There are 4 nested groupings, the coarsest first. Each group lies inside one group of the grouping before and may be the whole of it. The rows also spread widely along 15 directions, which tell nothing about the answers.
In the rows, 128 means zero.
Known rows, each followed by its group in each grouping:
[101  96 150 127 153 161 121 198 128  92 101 142 148 130  80  82  90 159
  83 145 164 151 147  99 150 136 127 149 134 136  98 177 154] : Z_921 Z_747 Z_76 Z_566
[ 89 110 149  88 101 112  71 107  95  95 131 131 113  99 101 157 117  88
 120 139 149 120  61 126 154 147  83 116  85  52 146 133 163] : Z_925 Z_679 Z_489 Z_447
[113 136  97 109 154 125 184 109 109 136 114 144 155 152 124 146  76 157
 137 106  92 122 158 136 133 176 114 114 142 122 154 133 113] : Z_925 Z_679 Z_51 Z_245
[176 131 164 171 108 134  92 140 142 113 110 127 147  94 157  93 163 136
  71  93 165 124  83 115 130  96 146 142 157 123  52 139 102] : Z_925 Z_516 Z_542 Z_320
[134 136  65  92 140 114 151 116 134  81 126 158 160 181 160 163 117 140
 168 141 128 125 132 134 143  95 138 133 153 148 144 165  83] : Z_921 Z_132 Z_126 Z_180
[134 161 160 157 106 135  92 158 120 145 105 110 121  68 100 111  94 151
 107  90 126  86 180 116  82 134 176 129 142 131  57  71 148] : Z_921 Z_284 Z_558 Z_682
[103 127  90 135  91 129  98  88  66 116 126 124 107 156 161 168 115  90
 123 117 145 101 125 165 111 103  92 103 150  92 139  98 113] : Z_191 Z_636 Z_882 Z_226
[177 181 160 109 129 157 107 128 139 157 111 160 141 139 121 115  87 198
 158  91 180 125 157 173 122 134 128 105 127 129 102 179 137] : Z_921 Z_284 Z_558 Z_545
[185 102 144 133  92 124 127 143 120 144 135  94  85  85 104 101 136 159
 154 118 156 119 127 175 129 124 129 120 121 127  66 100 141] : Z_925 Z_679 Z_489 Z_628
[140 146  85  24 135 107 145 104 150  90  97 168 143 150 135 175 111 199
 177 128 143 118 114 169 158 134 121 134 122  84 159 187 127] : Z_925 Z_679 Z_463 Z_382
[131 139 118  96 149 134 139  79 158 104 107 176 166 186 191 118 133 158
 122 116 133 139 128 164 140  95 124 110 184 135 146 155  62] : Z_925 Z_516 Z_542 Z_152
[ 65 103 156  95 149 141 143 137 168 130 155 159 156 146 150 139 117  97
  84 158  76 125 171  95 137 151 164 124 143 160 177 115 132] : Z_925 Z_532 Z_868 Z_240
[107 113 100 223 157 182 142  84 110 119 120 123 131 126 119  89 168 124
 144 132 140 130 100 141 136 105  95 121 126  95 116 158 114] : Z_921 Z_132 Z_126 Z_31
[114 135 148  73  99 114 119 102 177 130 187 128 126 130 159 199 167  63
 123 153  90 122 110  99 155 124 178 142 108 124 167 114 145] : Z_925 Z_679 Z_463 Z_361
[102 128 154 190 147 144  60 179  62 151  71 153 143 113 155 115 118 126
 104 115 149  53 186 127  83 113 139  76 162 183  75 119  94] : Z_925 Z_532 Z_445 Z_786
[102  57 125 130 123 111 116  90  91 141 131 123  88 108 150 145 187  96
 176 172 113  77 122 168 134 126 112  95 121 118 167  78 131] : Z_921 Z_747 Z_22 Z_235
[152 107 194 152 141 160 148 105 176 155 105 135 132  86 132  55 142 191
  92 104 134 137 124 155 137 155 123 137 139  95 109 136 141] : Z_191 Z_625 Z_499 Z_297
[139  98  94 133 104 139 179 119  95 153 153  84  84 147 117 144 130 123
 165 144 132 143 143 167 145 123 103 131 125 129 126 116 139] : Z_191 Z_505 Z_515 Z_910
[117 117 134 109 145  82 105  82 147  76 144 175 165  98 153 142  72 128
 194 144  84  90  98 133 108 135 120  88 107 128 163 105  91] : Z_191 Z_625 Z_499 Z_290
[114  61 109 140 156 135 171 154 146 113 139 115 105 103  78 108 123 171
 187 173  94 114 163 154 134 141 135 121  86 140 122 117 163] : Z_191 Z_636 Z_12 Z_722
[ 77  82 102 159 157 159 111 168 142  69  77 142 134 104 112  82 147 169
  72 137 131  95 145 133 117 115 145 135 143  96  89 134 144] : Z_925 Z_513 Z_850 Z_141
[ 91 144 102 109  79 152 116 111  72 121 131 100  88  79  86 153  80 115
 119 117 169 126 102 138 114 141  90 143 119  39 122 113 169] : Z_925 Z_532 Z_868 Z_718
[146 133 109 131 131 147 203  94 162 153 128 117 143 161 157 143 153 155
  80  96 101 151 139 129 156 151 141 166 155  98 143 146 135] : Z_191 Z_636 Z_553 Z_994
[132 134 165 103 142 139 125  93 114 176 100 158 139 102 161 170 156 155
 166 142 154  98  98 134 150 155 103 126 100  98 174 202 139] : Z_191 Z_636 Z_12 Z_722
[135 113 145 119 131 173 173 124 167 157 151 116 122 153 107 131 181 136
  87 125 141 176 104 129 193 154 127 160 103  86 140 194 180] : Z_925 Z_516 Z_542 Z_152
[ 82  81 137  96 144  92 125 120 112 126  88 152 139  71 163 156 152 131
 129 157  87  60 126 107 123 156 140 126 138 120 160  99 117] : Z_925 Z_532 Z_445 Z_786
[ 91 149 124 122 121 150 165 102 105 161  94  95 119 138 132 147 161 113
  90 124 124 143 149  98 150 125 138 173 168 102 131 128 125] : Z_921 Z_132 Z_126 Z_180
[174 104 108 164 145  74 149 116 156  82 129 102 139 126 100 114 150 150
 161 102  65 121 106 140 154 124 140 109 104 134  72  93 110] : Z_925 Z_679 Z_463 Z_361
[124 129 164 145 131 160  81 194 138 135 148 153 141  83 117 137 111 121
 133 150 149  87 148  99 110 131 175 116  96 168  97 162 154] : Z_925 Z_679 Z_463 Z_361
[150  77 120 188 161 157 194 180 110 173 122 119 138 137 146 123 165 147
 135 157 128 115 167 109 148 134 146 145 142 203 112 180 116] : Z_191 Z_625 Z_499 Z_297
[129 108 128 165 133 137 161  64 101 165  96 110 117 119 144 111 172 141
 105  91 107 113 113 163 144 158  94 116 149  76 130 101 118] : Z_925 Z_679 Z_489 Z_628
[135 187 118  77 108 128  64 106 140 108 139 176 154 189 176 204 133 105
 118 104 155 107 107 146 143 105 139 103 120 102 151 183 126] : Z_925 Z_679 Z_51 Z_245
[193 151 106 141 123  92 196  86 125 164 117  97 141 137 170 159 167 147
 148  89  96 126 120 127 151 124 142 145 164 147 104 122  77] : Z_925 Z_532 Z_868 Z_240
[115 165  97 182 134 166  84 106  89 105 137 161 161 179 151 154 113  89
 112 100 162 118  97 136 127 108  94  89 126 106 126 187 105] : Z_925 Z_679 Z_51 Z_245
[124 132 132  91  79 112  92 157 103  79 167 149 149  75 152 148  30  87
 126 147 162 115 102  87  89 110 135 135 156 154 112 109  91] : Z_925 Z_532 Z_868 Z_718
[197 100 146 164 121  98 127 135 135 158 125 127 125  80 152 116 161 164
 166 109 104  61 150 157 107 138 167 105 133 167  83  78 119] : Z_921 Z_284 Z_558 Z_682
[109  75 118 148 135 129  66 163  95 112 100 179 134  93 163 152 145 139
 126 144 144  28 125 150 105 142 129  95 111 115 141 145 150] : Z_191 Z_625 Z_499 Z_297
[111 156 126  91 144  63 123 105 101  94  61 116 147 106  97 153  95 156
 150  99  85 108 119 107 140 146 121 123 125 100 103 103 104] : Z_925 Z_679 Z_463 Z_382
[ 98 110 104  87  71 129  97 135  75 126 147 115  76 125 108 163  86  98
 119 123 143  97 154 176 111 143 112 100 127  88 133  66 167] : Z_925 Z_679 Z_463 Z_361
[108 162 104  82 135 153 136  83 198  84 182 175 161 130 106 155  66 146
 153 124 106 138 109 133 127 160 140 131  86  64 183 157 171] : Z_921 Z_284 Z_558 Z_545
[142 155 145 146 118  96 125  92 117 117 170  94 130 100  92 146  91  83
 201 128  99 144  91 106 135 121 120 105  88 141 100 102 102] : Z_925 Z_679 Z_463 Z_382
[123 107 148 210 136 187 140 109 121 190 173 130 118 148 163 111 144  93
 137 138 121 112 172 160 111 124 129  86 136 171 141 118 118] : Z_191 Z_625 Z_499 Z_290
[196 129 185 145 121  78 111 112 137 132 142 144 178 123 171 123 115 112
 114  85 109 120  91 107 142 147 133 108 143 160 110 114  86] : Z_921 Z_747 Z_22 Z_235
[111 125 131  85 110 163 129 144 100 140  84 143 123 102 171 132 144 147
 114 165 202 115 137 113 125  96 140 176 188 132 127 174 105] : Z_921 Z_132 Z_126 Z_180

New rows. What belongs after each?
[114 164 129 113 115  93  87  87  89 106 126 154 162 195 149 149  49  95
 106  71 102 117 149 148 115 141  99  70 162 127 140  76  91] : Z_921 Z_284 Z_558 Z_545
[112 109  95 100 126 143 129 115 166  91 138 174 160 170 166 161 156 127
  62 118 118 112 111 127 156 146 144 149 140  78 173 158 157] : Z_921 Z_284 Z_558 Z_682
[121 108 109  82 122 128 161 143 171 115 174 101  91 159  76 137 123 136
 174 156  99 156 175 164 151 114 161 120 100 146 120 101 160] : Z_925 Z_516 Z_542 Z_152
[112 143 104 180 152 183 149  97 151 106 161 126 129 171 108  86  83 139
 175 137 126 166 158 170 114  83 112  97 127 145 111 138 104] : Z_191 Z_505 Z_515 Z_910
[ 98 113 144 165 167 130 138 114  88 145  71 138 161 145 158 127 167 118
  86 119 110 110 125  98 156 142 111 120 159 139 128 154  89] : Z_925 Z_679 Z_463 Z_361
[132 158 102  87 117 118 129 151 157 109 159 161 166 104 137 201  92 125
 139 126 109  91 126  81 121 155 183 156 106 121 151 157 153] : Z_921 Z_132 Z_126 Z_31
[ 68 111 147 137 173 174 165 134 127 140 133 146 145 165  79  95  45 150
 115 128  99 155 192 141 134 184  95  97 112 128 160 141 158] : Z_191 Z_636 Z_12 Z_722
[113 117 136 200 158 136 187  62 115 153 144  90 136 136  96 106 137 100
 139 110  73 163 109 114 160 161  93 118 115 106 141 108 121] : Z_921 Z_747 Z_22 Z_235
[ 91 142 172 160 143 121  98  97 149 113 162 114 137 129  88 126  97  84
 147 126  71 143 122 113 135 135 122  91  74 121 126  98 142] : Z_191 Z_505 Z_515 Z_910
[112 140 122 118 142 124 125  93 134 137  97 128 120 154 132 141 159 151
 135 109 104 109 154 169 140 122 129 102 131 103 127 116 127] : Z_925 Z_532 Z_445 Z_786
[126 119  77 203 160 162 128 126 133  84 152 138 143 221 128  93 128 117
 144 121 123 148 158 176 131  66 122  71 145 176  90 138  79] : Z_925 Z_516 Z_542 Z_152
[ 83 159 158  38 112 130 153  64 151 120 153 133 131 126 142 146  56 114
 164 166 124 175 135 115 127 112 122 146 150 123 178 117  97] : Z_191 Z_636 Z_882 Z_226
[ 88 166 155 106 152 115  75 129  76 113  84 161 171 191 148 168  87 105
 130 131 151 129 135 101 147 107  96  97 134 157 137 192  87] : Z_191 Z_636 Z_882 Z_226
[ 96  95 128 180 145 142 129 115 141 115 140 102 101 131  69  76 130 128
 147 125  81 125 172 167 124 127 131  91 108 119 100  61 151] : Z_921 Z_132 Z_126 Z_31
[168  94 200 134 140  56 120 120 105 142 135 125 158 125 154 132 147  89
 167 141 104 131  82  99 175 133 103  91 117 202 115 133  69] : Z_925 Z_532 Z_868 Z_240
[101  84 151 132 156 136 104 136 141 122 115 165 137 104 114 126 128 161
 130 134 110  81 131 150 132 173 120  99  79  93 151 146 178] : Z_191 Z_636 Z_882 Z_226
[162  92 104 160 129 121 116 137  89 104 122 137 129 112  98 122 121 156
 148 104 153 102  77 168 147 160  77  97  86  83 103 163 152] : Z_925 Z_679 Z_51 Z_245
[100  67  98 138 137 132 158 190 109 108  82  95 103 108 104 118 153 164
 114 165 120 104 181 118 131 109 157 163 147 149  84 111 143] : Z_191 Z_636 Z_12 Z_722
[ 96 161 106 180 141 150 163 105  95 138 107 100 147 143 111 137 121 112
  95 101 105 141 143  83 134 135 128 152 154 112 111 127 117] : Z_921 Z_284 Z_558 Z_682
[191 112 203  61  83  93  94 177 136 166 126 116 108 132 148 157 181 125
 101 128 165 123 125 132 178 129 157 137 123 159  94 148 151] : Z_925 Z_679 Z_51 Z_245
[132  99  81 145 146 130 118  96 180  61 177 167 158 184 145 143 154 111
 138 131 102 123  90 156 156 114 131 102 100 101 163 151 137] : Z_921 Z_747 Z_22 Z_235
[128 203  99 121 112 172 150  63 142 122 148 129 146 162 152 156 111 118
 123 105 162 176  97 126 139  92 115 151 154  85 133 182  98] : Z_925 Z_532 Z_445 Z_786
[ 82 117 118 137 150 142  84 141 140  87  78 148 127  52  93 122 136 176
 132 135 123  61 133 124 102 133 160 135 104  65 113 120 176] : Z_921 Z_747 Z_76 Z_566
[141 106 191 139 127 138 124 119 196 114 185 127 147 164 115  95 152  93
  83 128 108 182 105 110 182 133 139 130 108 135 123 136 151] : Z_921 Z_284 Z_558 Z_682
[ 89 120 114 106 145 147 131 120 114 100  92 183 160 115 152  98  51 172
 103 116 130  96 161 152  88 149 116 106 182 116 142 113  95] : Z_925 Z_679 Z_51 Z_245
[128 165 123  62 141 131 186  91 155 114  95 146 170 139 169 141 118 164
 121 136 138 165 112  93 155 112 138 181 184 127 143 186  70] : Z_925 Z_679 Z_51 Z_245
[152 141 187 170 158 115  79  91 177 107  89 148 160 134 151  72 174 155
 107  87 105 115 114 151 138  99 142  87 138 128  75 118  87] : Z_925 Z_679 Z_51 Z_245
[131 158 149 109 104  95  99 140  65 124  89 108 138 131 128 160 109 102
 102 107 154 131 107  91 148 120 111 135 148 130  88 140 100] : Z_925 Z_679 Z_51 Z_245
[120 102 147  85  90 133 170  90 174 153 217 112 106 106 158 149 125  73
 141 166  94 144 130 130 129 137 157 136 133 139 173  76 129] : Z_925 Z_513 Z_850 Z_141
[167  51 124 138 108 142 138 142 171 140 206 145 109 117 165 131 173 112
 150 162 120  91 137 169 128 132 169 113 116 158 151 103 157] : Z_921 Z_747 Z_22 Z_235
[131  91 193 110 152 161 169 135 187 180 140 138 134 122 140 103 175 150
 101 148 120 145 143 130 170 166 148 139 119 140 149 170 155] : Z_925 Z_513 Z_850 Z_141
[124 164  85 199 143 117 163  46 118 125 143  88 135 131 120 158 163  89
 193 115  72 129 100 109 138 103 128 125 112 110 121 109  92] : Z_921 Z_132 Z_126 Z_31
[128 125 199 161 127 170  85  89 131 176  79 123 100 118 148  77 212 151
  85 103 169 120 123 183 144 110 107 105 144  84  95 136 135] : Z_925 Z_532 Z_445 Z_786
[ 51 106 159 121 139 152 111 120 102 149 103 146 130 177 166 127 121  98
  69 140 108 112 198 136 122 128 123 100 175 147 162  94 114] : Z_191 Z_636 Z_12 Z_722
[173 119 174 181 126 104  76  79 155 132 103 146 152  78 197 121 225 130
 101  91 117  70  58 136 134 117 140 110 129  96  98 122 102] : Z_925 Z_532 Z_445 Z_786
[149 130  69 197 120 188 137 146 151 131 139 109 106 132 125 137 202 147
 108 109 147 105 137 157 126  92 173 144 122  98  78 154 163] : Z_925 Z_516 Z_542 Z_152
[131 125 168  99 121 148 174 122 153 146 153  91 101 142  84  82  94 139
 146 142 128 195 169 148 152 120 128 129 140 158 100 106 123] : Z_925 Z_679 Z_463 Z_361
[170 118 155 130 114  63 107 133 112  92 139  79 104 127  75 110  88 131
 219 136 119 151 126 151 141  84 111  91  94 175  53  86 100] : Z_191 Z_636 Z_882 Z_226
[155 138 152  96  94 142 148 122 139 134 152 124 141 110 177 146 141 104
 110 152 180 164  79  86 153  96 135 180 164 143 120 181  92] : Z_925 Z_532 Z_445 Z_786
[157 138  96 152 160 159 189  74 132 163 120 195 196 124 228 149 128 164
 132 107 125  86 116 125 112 160 134 135 183 130 188 182  73] : Z_921 Z_747 Z_22 Z_235
[ 99 136 134 191 122 139 101 128 157 100 207 127 151 108 136 138 106  45
 126 142  79 115 128  80  98 100 176 106 115 170 112  83 110] : Z_925 Z_532 Z_868 Z_240
[138 102 151 127 111 141 186 124 153 157 184 118 138 148 156 124 100 102
  87 126  94 159 150 117 140 157 139 143 154 158 148 104 125] : Z_191 Z_505 Z_515 Z_910
[105 107 106 203 168 157 107 119 146  86 114 168 176 185 165 118 164 125
  66 106 109 108 119 130 141 114 125 107 135 112 127 169 118] : Z_191 Z_636 Z_882 Z_226
[ 87 187 108 112  87 154 163 107  62 189 100  93 119 106 161 191 104  96
  69  99 141 116 157  86 105 146 138 174 192  93 135 112 116] : Z_925 Z_513 Z_850 Z_141
[109 118 126 223 170 131 136  83 110 119 109 131 168 118 170 123 164 103
 140 135  90 104 101  92 124 103 119 115 141 147 122 135  67] : Z_191 Z_636 Z_12 Z_722
[134 167 196 136 105 138  76 118 143 151 112  97 107 133 100 111 153 121
  74  80 135 142 137 143 147 119 141 116 120  95  70 106 155] : Z_925 Z_679 Z_489 Z_447
[167 154 125  89 132 119 143 125 183 128 144 157 152 153 124 144  98 181
 142  92  99 116 166 156 133 158 166 118 118 128 131 130 152] : Z_921 Z_284 Z_558 Z_682
[119 171 151  94 139 133  72 168 161 106 111 174 169 164 156 152 106 135
 104 125 139 106 179 105 119  95 192 122 151 173 115 156 116] : Z_921 Z_747 Z_22 Z_235
[104 145 177 156  95 121 128  82 140 129 185  75 125  85 130 126 120  33
 112 138  96 166  90  67 127 107 142 142 134 132 108  69  98] : Z_925 Z_513 Z_850 Z_141
[160 131 122 169 136 100 107  96 107 118 122 158 165 128 173 147 111 133
 154  95 111  81 105 145 113 132 111  86 126 131 122 130  89] : Z_191 Z_636 Z_882 Z_226
[160 154  99 124  94 108 114 131 126 114 140 136 142 111 156 168 102 127
 115  88 116  82 131 131 100 131 163 124 144 120 102  97 119] : Z_925 Z_679 Z_51 Z_245
[126 115 153  89 118  87 148 142 115 150  81  88 115  93 100 163 165 142
  96 116  99 114 130  88 169 169 151 174 124  93 118 107 171] : Z_921 Z_747 Z_76 Z_566
